The same things were measured in two ways. Each way mixes the same 7 hidden numbers, adds some noise and spreads widely along 3 directions of its own, which tell nothing about the thing.
Some things both ways: the first way, then the second way.
[ 13  25  54  -4 -29 -36   7  19  24  33 -19 -10   2 -49 -29 -20 -24]
[-34   0  -9  23  -9  36 -35  52  44 -12 -41 -33  13]

[-76 -39 -29  -9  44   5 -19  -8  27  22 -29 -33   7  33 -18   1 -24]
[ 79  14 -50  -9 -22 -28  53 -10  -2  42  33 -21  81]

[  7 -25  19  18 -49   6  -1  35  26  29  27  22  22 -14  29 -14 -33]
[ 12  -1  10  15 -18  36  -9  -5  12 -15  12   5  47]

[  6   9 -17 -15   9 -55   0  -4  -4   5 -17  -5  -3 -33  20 -10 -27]
[-37   3   4 -21  13  21 -29 -42  23  13  -5 -32   4]

[  2 -13  -2  40   9 -29   0  42  15  13  29  16 -14 -41  -9  21 -35]
[-25   9  14   4  32 -44  63 -39  42  53  17 -19  42]

[-38   7  15 -11  36 -37  -9  21   8  22 -33 -22 -30 -25 -30  12   2]
[  3   2 -46 -18  37 -28  43   5  -7  32 -24 -36  16]

[ 31  47  46  14  14 -32  17  35 -12  15   1  29 -29 -60 -71   8   8]
[-20 -17 -11  -2  48 -28 -16  67  26  16 -43  29 -42]

[  7   3  -7   2 -30 -19 -13  -2  13   5  -6 -18   7  -1   8 -12 -22]
[  1  -1 -28 -30   4  39 -15 -29 -36 -11 -25 -52  -7]

[-41 -23 -19  -3  -5  13   2 -19  15 -11   3  -7  26  38  31 -14 -15]
[ 74 -10 -25 -24 -21   8  -7 -13 -40  15  10   9  42]

[  1 -10  27 -22 -25   3  23   1  -7  -9   9   6 -13 -15  45 -10  33]
[-20  -6 -14  -2  25  10   3  36 -19 -10 -32  13  15]

[ -4  19  12  -1  -7  -2  -8   9  -4  -3 -14 -13 -16  11 -30   0  15]
[ -9 -17 -36 -19  12   2  11  24 -37   8 -10  -7  -3]

[-44   0 -16  -4  21  -7 -11  -4  27   5 -20 -36  10  14 -31  -5 -23]
[ 68   7 -52 -27   2  -4   3   8 -30  16 -34 -44  -5]

[ 27   4 -27   2  29  22  -1 -56 -23 -17   1   0  37  11  35  17  -2]
[ 33 -27 -49 -40 -10 -12 -16  -5 -27  34  32   8 -10]

[-54  13   3 -32  -4 -70  10  18   0 -34 -11  -1 -38 -13   7 -25  -8]
[ 30   8 -17 -60  69 -10 -16 -33 -31  16 -67  -7 -10]

[ -4  17 -23  -1  16 -12   4 -19  -6  -9  -5   7  17   8 -15  -9 -19]
[ 21 -21 -23 -22 -22  -6 -32  -9   6  41  36  23  25]

[-12  34  -2 -14   4 -52 -13 -29  16 -10 -38 -52   2  -9 -23 -15 -27]
[ 11  -8 -81 -40 -10   7 -56  19  24  38 -17 -42  13]

[-10  -4  11   5   9 -21  15   2  17 -13  12 -11  -1 -44  10  10 -25]
[  3  -3 -11 -15  47 -45  54 -32   2  65 -28 -36  23]

Other things, the second way, with their names:
(130): [ 24 -35  -1   7 -22  29 -17  30 -56  -5 -26   0 -11]
(393): [-31  -2 -26 -19 -39  52 -98  -5  73  -3  30 -11  27]
(15): [  5   5 -38 -42  25 -21  -2 -14 -11  27   2 -20 -28]
(64): [-59  18  -2   0  11  25  30 -36  20 -12  18 -47  27]
(238): [  9  -9   2 -37  39 -12 -12   6 -48  -4 -21  35 -48]
(117): [ 25 -14 -36 -30  -4  16 -26 -13 -14  22  -8 -20  15]
(207): [ 80   2 -19 -52  20  -6 -12 -37 -48  22 -35 -18  -7]
(366): [  2 -41  -1 -10  27 -23  41 -16 -52  50 -11   3   7]
(41): [ -7  -7 -40 -14   5   2  -9  17  10  15   4  -7  15]
(33): [-21  17 -34 -44  21  -6  -8 -11  -1 -14  42  25 -11]
(135): [-43 -19 -28   1  -8   9  -4  30   8  15   0 -26 -10]
(46): [  9 -10 -47 -12 -11  26 -28  32  -7  17 -52 -60   4]
(195): [ 19   6 -37 -22  40   4  19  12 -44  -1 -83 -65 -25]
(47): [ 74  15 -53 -56  19 -27 -18  11 -35  -6   4  -1 -78]
(224): [-67   0 -34 -28  23 -20  34 -29   9  33  38 -22   5]
(29): [ 35 -11  14 -22  33  18 -18   4 -64 -16 -65  15 -13]
(412): [ 33 -14 -73 -37  10  15  -1   6 -36   5   1  -2  41]
(188): [-10 -31 -14  33 -34  33   9  51  -8 -11  26  27  51]
(123): [-32   5 -48 -34  27  14  30 -26 -29  -1  -2 -53   7]
(442): [-17  13 -21  -4  -7  30 -74  64  44 -32 -27 -16 -59]
(342): [ 30 -27 -51 -40  21 -21  49 -21 -89  40  -2 -24  -3]
(58): [-25 -27  11  13 -20  27 -13  -2   6  16   8   7  50]
(353): [-54 -18  -6 -13  28   0 -14  -5  22  21   0  -3  -7]
(263): [ 14   2 -38  -1   1 -33   3  47  23  31  -5  -1   6]
(181): [ 37  27   3   1  36  -7  44  -9 -11  -1 -57 -40  24]
(19): [-10 -32 -41  -6   6   8  22  25 -68  32 -43 -35  19]
(198): [ 71   5 -11  -5 -27 -38 -10  21  23  45  18  11   0]
(311): [-44 -14 -37 -31  59 -21  18  17 -17  18 -15   5 -14]
(218): [  2 -16 -33 -11 -13  27 -13  29 -42 -10   0   0   0]
(240): [ 49 -10 -76 -52  17 -54   2  -4  -1  74  13  -7  10]
(155): [-25 -10 -55  -1  -9   2  28  25 -20  37 -22 -58  40]
(16): [ -8 -33 -25  15 -22  38 -25  49 -14   0 -38 -28  11]
(333): [-22  11   2 -14  59 -24  30  16 -22   2 -45   0 -22]
(406): [ 36  -8 -10 -19  33 -11  10   0 -24  21 -45 -15  -3]
(183): [-29  18  -6   4   9   4  23  22  -1 -21  -7 -24 -14]

Some of these things the first way, each followed by its name:
[-10 -16 -25  10  25  12  -1  12 -10   4   4   8 -19  16 -11   4  11]
(183)
[ 20  -2  -3  14 -39  -4   0 -11  17 -21  22 -12  27   2  28 -11 -29]
(117)
[-18  -4  20 -12  -6  -9   6 -10  25 -16  -3 -26  -1 -11  19  -3  -2]
(195)
[ 54  30   7   7 -48 -48 -10 -20   8   4   6  -5  47 -52  48 -12 -57]
(393)
[ -6   7  25  21 -31 -18   4  23  28  -7  24  -2  -4 -18 -12  -9 -22]
(406)
[-11 -24 -24 -11  10  -9 -15  16   3  34 -22 -19 -23  15  11  -6   8]
(412)
[ 12 -25 -64  17  32  13  -3  -5 -43 -29  22  19 -25  30  35  27  24]
(33)
[ 19  18  -4  14   6  -1  -1 -32 -11 -42  23  -5  16  -7  27  22  -7]
(15)
[ 21  10  35  -5 -46 -15   8   4  14   6  10   8  25 -29  36 -18 -19]
(58)
[ 11  11 -27   4  38 -32 -18  -5 -31   3 -19 -10 -33  -5 -16  22  10]
(224)
[ 14  -2  10  -9 -22  38  15 -24  11   4  -3  11  32  17   3 -28  10]
(130)
[ 24 -12 -23   6   5   1   2  -5   1  10   5  -7  -3  -9   9   5  -8]
(41)
[ 14   2   1 -11  -8   7   8   2  26  42 -31 -21   6  -5 -28 -30  -5]
(16)
[-23   2  28 -10 -55   1  29  19  13 -39  32  16   2  14  21 -37  -2]
(29)
[ 48  27  22  14 -17 -41   1  11 -12   4   7  14 -13 -43   0   9 -12]
(353)
[ 26  14  38  12 -38  11  15   2   6 -21  31   9  15 -11   4  -8   1]
(366)
[ 28  28   6 -10  30 -17   9 -27 -13  16 -22   3  21 -37 -10   1  -4]
(442)
